Each cloud of rows lies close to a flat space through zero, with a little noise off it, and is much wider in some directions of that space than in others. After each cloud: how many dimensions does that space have?

array([[ -3, -21,  12,  11, -33,  -6,   1,   9],
       [-10, -17,  44, -29,   8, -26,  -4,  32],
       [ -2,  -8,  33, -38, -10, -17,   0,  30],
       [-15,  -9,  26, -14,  11,  11, -22,  27],
       [  2,   6,  20, -38,  20, -34,   5,  10],
       [ -7,   0, -30,  44,  -6,  47, -15, -18],
       [ -3,   3, -10,  11,   2,  12, -10,  -8],
       [ 10,  14, -15,   3,  21, -30,  17, -25],
       [ 14,  21, -23,  -1,  18,  -9,  21, -21],
       [  0,   4, -31,  39,  11, -30,   8, -41],
       [  2,  11, -15,  -4,  -6,  17,  -9,  -5],
       [ 15,  11,   9, -19,  15,  15,  28,  11]])

5

array([[ 16,   9,  -9, -12,   0, -17,  -4,  -9],
       [ -2,   1,   1,   6,  -5,  13,   4,  -5],
       [  8,   5, -15,  -7, -13, -13,  -4,   4],
       [-12,  -2,  29,  -7,   9,  17,   1, -10],
       [  0,   0,   8,  -1,   8,   5,   2,  -6],
       [  5,  -2,  -1,  11,  24,  -3,   4,  -5],
       [-13,  -4,  18,   1,   0,  17,   3,  -1],
       [  8,   4,  -7, -11,   1, -20,  -7,   2],
       [-20,  -8,  13,  19, -14,  40,  11,   3],
       [  5,   5, -17,   1, -27,   3,   0,   3],
       [ 14,   5,  -8,  -3,   9, -13,  -2,  -6],
       [  7,   4,  -4, -13,  -2, -16,  -6,   0]])

4

array([[ 14,  -6,   1, -27,   2,  13,   4,  -7],
       [ -2,  -6,  -4,  17,   2,   8, -16,  -7],
       [ 10,  -2,   3, -22,  -1,   7,   9,  -4],
       [ 11,  -3,   1, -16,   2,  10,   5,  -5],
       [ -4,  -5,   0,  -1,  -5,   5, -14,  -5],
       [  1,  -3,   0,  -6,  -2,   3,  -4,  -3],
       [  1,  -2,   2, -18,  -6,   3,   0,  -2],
       [ -3,  10,   9, -18, -10, -10,  22,   8],
       [ -2,   2,   8,  38,  -4,   5,   5,  -6],
       [  3,  -2,   0,  34,   7,   5,  -1,  -5],
       [ 11, -13,  -9,  25,  16,  17, -20, -12],
       [ -5,  -2,  -2,  12,  -1,   1, -11,  -2]])

4

array([[ -1,   3,   0,   2,  -4,   1,  -3,  -2],
       [ 17, -26,  -4,  -6,  10,  17,  -5,   3],
       [  4,  -3,   5, -26,   8,  -5,   4,  22],
       [  1, -19,  -8,  35,   5,  18,   7, -31],
       [  7, -15,   3, -18,  12,   0,   9,  15],
       [  2,   3,   5, -17,   0,  -4,   0,  16],
       [ -8,  21,  -1,   5, -11,  -8,  -9,  -2],
       [ 12, -16,  -1, -15,   6,   8,  -5,  12],
       [ -9,  13,   9, -11,   2, -16,  12,  12],
       [  0,  -7, -12,  38,  -3,  15,  -3, -33],
       [  6,   0, -13,  28, -20,  20, -31, -24],
       [-13,  30,  13, -27,  -4, -27,   6,  24]])

3

array([[-19,  32,  -1, -12,  -9,  -9,  10,   5],
       [ -6,  -4, -11,   6,  19,  19, -18, -19],
       [ 19, -36,  -2,  15,  16,  11, -15,  -9],
       [ 15, -11,  11,   3, -13, -12,  11,  12],
       [ -3,  -2,  -4,   2,   4,   4,  -8,  -5],
       [ 15, -33,  -6,  15,  17,  15, -20, -13],
       [  2,  -9,  -5,   5,   8,   6,  -7,  -7],
       [ 13, -10,   8,   0,  -9, -10,   8,  11],
       [ -1,  -3,  -5,   2,  10,   6,  -8,  -9],
       [ -4,  -6,  -8,   6,  10,  11, -10, -10],
       [ 35, -56,   6,  20,  10,   6, -11,  -1],
       [ -6,   2,  -4,   2,   7,   6,  -8,  -7]])

2

array([[-26,  -6,   9,  18, -37,  36,  30, -37],
       [ 35, -33,  -1, -34,  22, -22, -38,  33],
       [-24,  36,   0,  29,  -2,  -2,  24, -13],
       [  1, -19,   6,  -4, -16,  18,   0, -15],
       [ 28,   1, -11, -28,  40, -46, -36,  45],
       [  7,  16,  -7,  -4,  22, -22,  -6,  19],
       [ -4,   1,   1,   5,  -5,   3,   4,  -7],
       [ 12,  -5,  -1,  -8,   8,  -7, -12,  14],
       [-16, -23,   8,   8, -38,  36,  22, -34],
       [  1,  38, -12,   5,  29, -33, -10,  27],
       [ -5,   3,  -2,   6,   1,  -4,   5,  -1],
       [  9, -36,   5, -17, -17,  20,  -8,  -6]])

2

array([[  4,   4,   0,  -3,  -3,  -8,   4,   8],
       [ -1,  -5,   8, -10,  24,  25, -12, -12],
       [ -1,   4,  13,  -6,  -1, -17,   6,  12],
       [  3,  -1,  -2, -16,   7,  24, -16, -20],
       [  9,  17, -11,  -9, -32, -29,  10,  16],
       [ -3,   6,   2,   2, -30, -35,  13,   9],
       [ -5,  -9, -13,  23,   9,  11,   0,  -1],
       [ 10,   2, -16,  -4,   8,  24,  -9,  -6],
       [  3,   2, -14,   2, -15,  -1,  -2,  -6],
       [ -7,  -7,  12,   8,   3, -10,   6,   3],
       [  4,  -7, -45,  11, -22,  31, -20, -38],
       [-12,   1,  23,  14, -11, -46,  23,  23]])

4

array([[ 28,  11,  17,   1,   5, -11,  48,  10],
       [ -2,   8,  -9,  -6,  -3,  -4,   9,  13],
       [ 27,  -2,  17, -23, -10,  14,  11, -11],
       [ 10,   0,   2,   4,   1,  -9,  18,   1],
       [  0,   2,   6, -19,  12, -12,  24,   9],
       [ -5,  -9,   0, -18,  -4,  -2, -12,   0],
       [ -4,  -6,  -1, -11, -26,  11, -38,   2],
       [ 15,   0,   8,  -8,   3, -15,  30,   7],
       [ 26,  -8,  20, -12, -22,  -2,  -3,   1],
       [ 22,   1,  22,  -1,  -6,  -3,  11,   1],
       [  0,  -1,   4,  -7,   9,   0,   8,  -5],
       [-19,  -9,  -4, -25,   1,   8, -26,  -2]])

6

array([[ -2, -10,  38,  20,  26,  -5,  10,  -7],
       [ 12,  -7,  16, -14,  10, -32,  -6,  -3],
       [-21,  -7,  16,   2,   6,   7,   2,   3],
       [-29,  -8,  38,  37,  23,  27,  15,  -4],
       [-11,  -5,  -5, -16,  -5, -12, -13,   8],
       [ 47,  15, -41, -11, -24, -12,  -2,  -4],
       [-33,   6, -28,  -4, -16,  32,  -7,   9],
       [ 11,   8, -30, -18, -16,  -6,  -7,   6],
       [ 23,  12, -41, -11, -22,   2,  -3,  -1],
       [ -9,  -5,  27,  22,  18,   7,  12,  -5],
       [ 13,  -5,  34,  18,  20,  -9,  13,  -7],
       [ -7,   8, -29,  -5, -15,  17,  -4,   5]])

3

array([[-18,  -2,  11,  12,  24,   6,  10, -14],
       [  2,  11,  -5, -11, -19,  -6,  -6,  15],
       [  1,  -3, -19, -19, -15, -10,   2,   7],
       [-16,  -6,  -2,   1,  21,  14,  15, -13],
       [-14,  -7,   0,  -2,  16,   0,   0,   1],
       [  0,  13,  32,  23,   2, -11, -16,   4],
       [-16,  20,  -5, -19, -19,  -9,  -3,  22],
       [-17,   5, -18, -24, -14, -16,   4,  14],
       [ -2,   1,  -3,  -3,   1,   5,   0,   3],
       [-19, -16,   5,  12,  37,  10,  17, -25],
       [-12, -37,  -7,   6,  50,  12,   8, -23],
       [-14,  -1, -15, -17,   0,  -2,   5,   7]])

5

array([[  1,  -1, -24,   8,  -9,  10,  -9, -12],
       [ -6,  -4,   2,  -2,  -6,  -4,   4,  -4],
       [-19, -23, -15, -11, -53,  -8,  12, -35],
       [-16, -19,   2, -11, -36, -12,  21, -19],
       [-18,  -8,  19,  -6, -16,  -6,   5, -10],
       [  1,  -2,  -5,  -2, -10,   1,   9,  -2],
       [  5,   3, -18,  12,   3,   7, -12,  -4],
       [ 23,  19,  32,  -9,  46,  -1,  10,  38],
       [ 25,   6,  12, -21,   2, -14,  37,  25],
       [-50, -24,  17,  -5, -32,  -6,  -8, -40],
       [ 10,  12,  -9,  19,  33,  20, -28,   9],
       [-24, -25,  21, -26, -47, -21,  38, -19]])

3
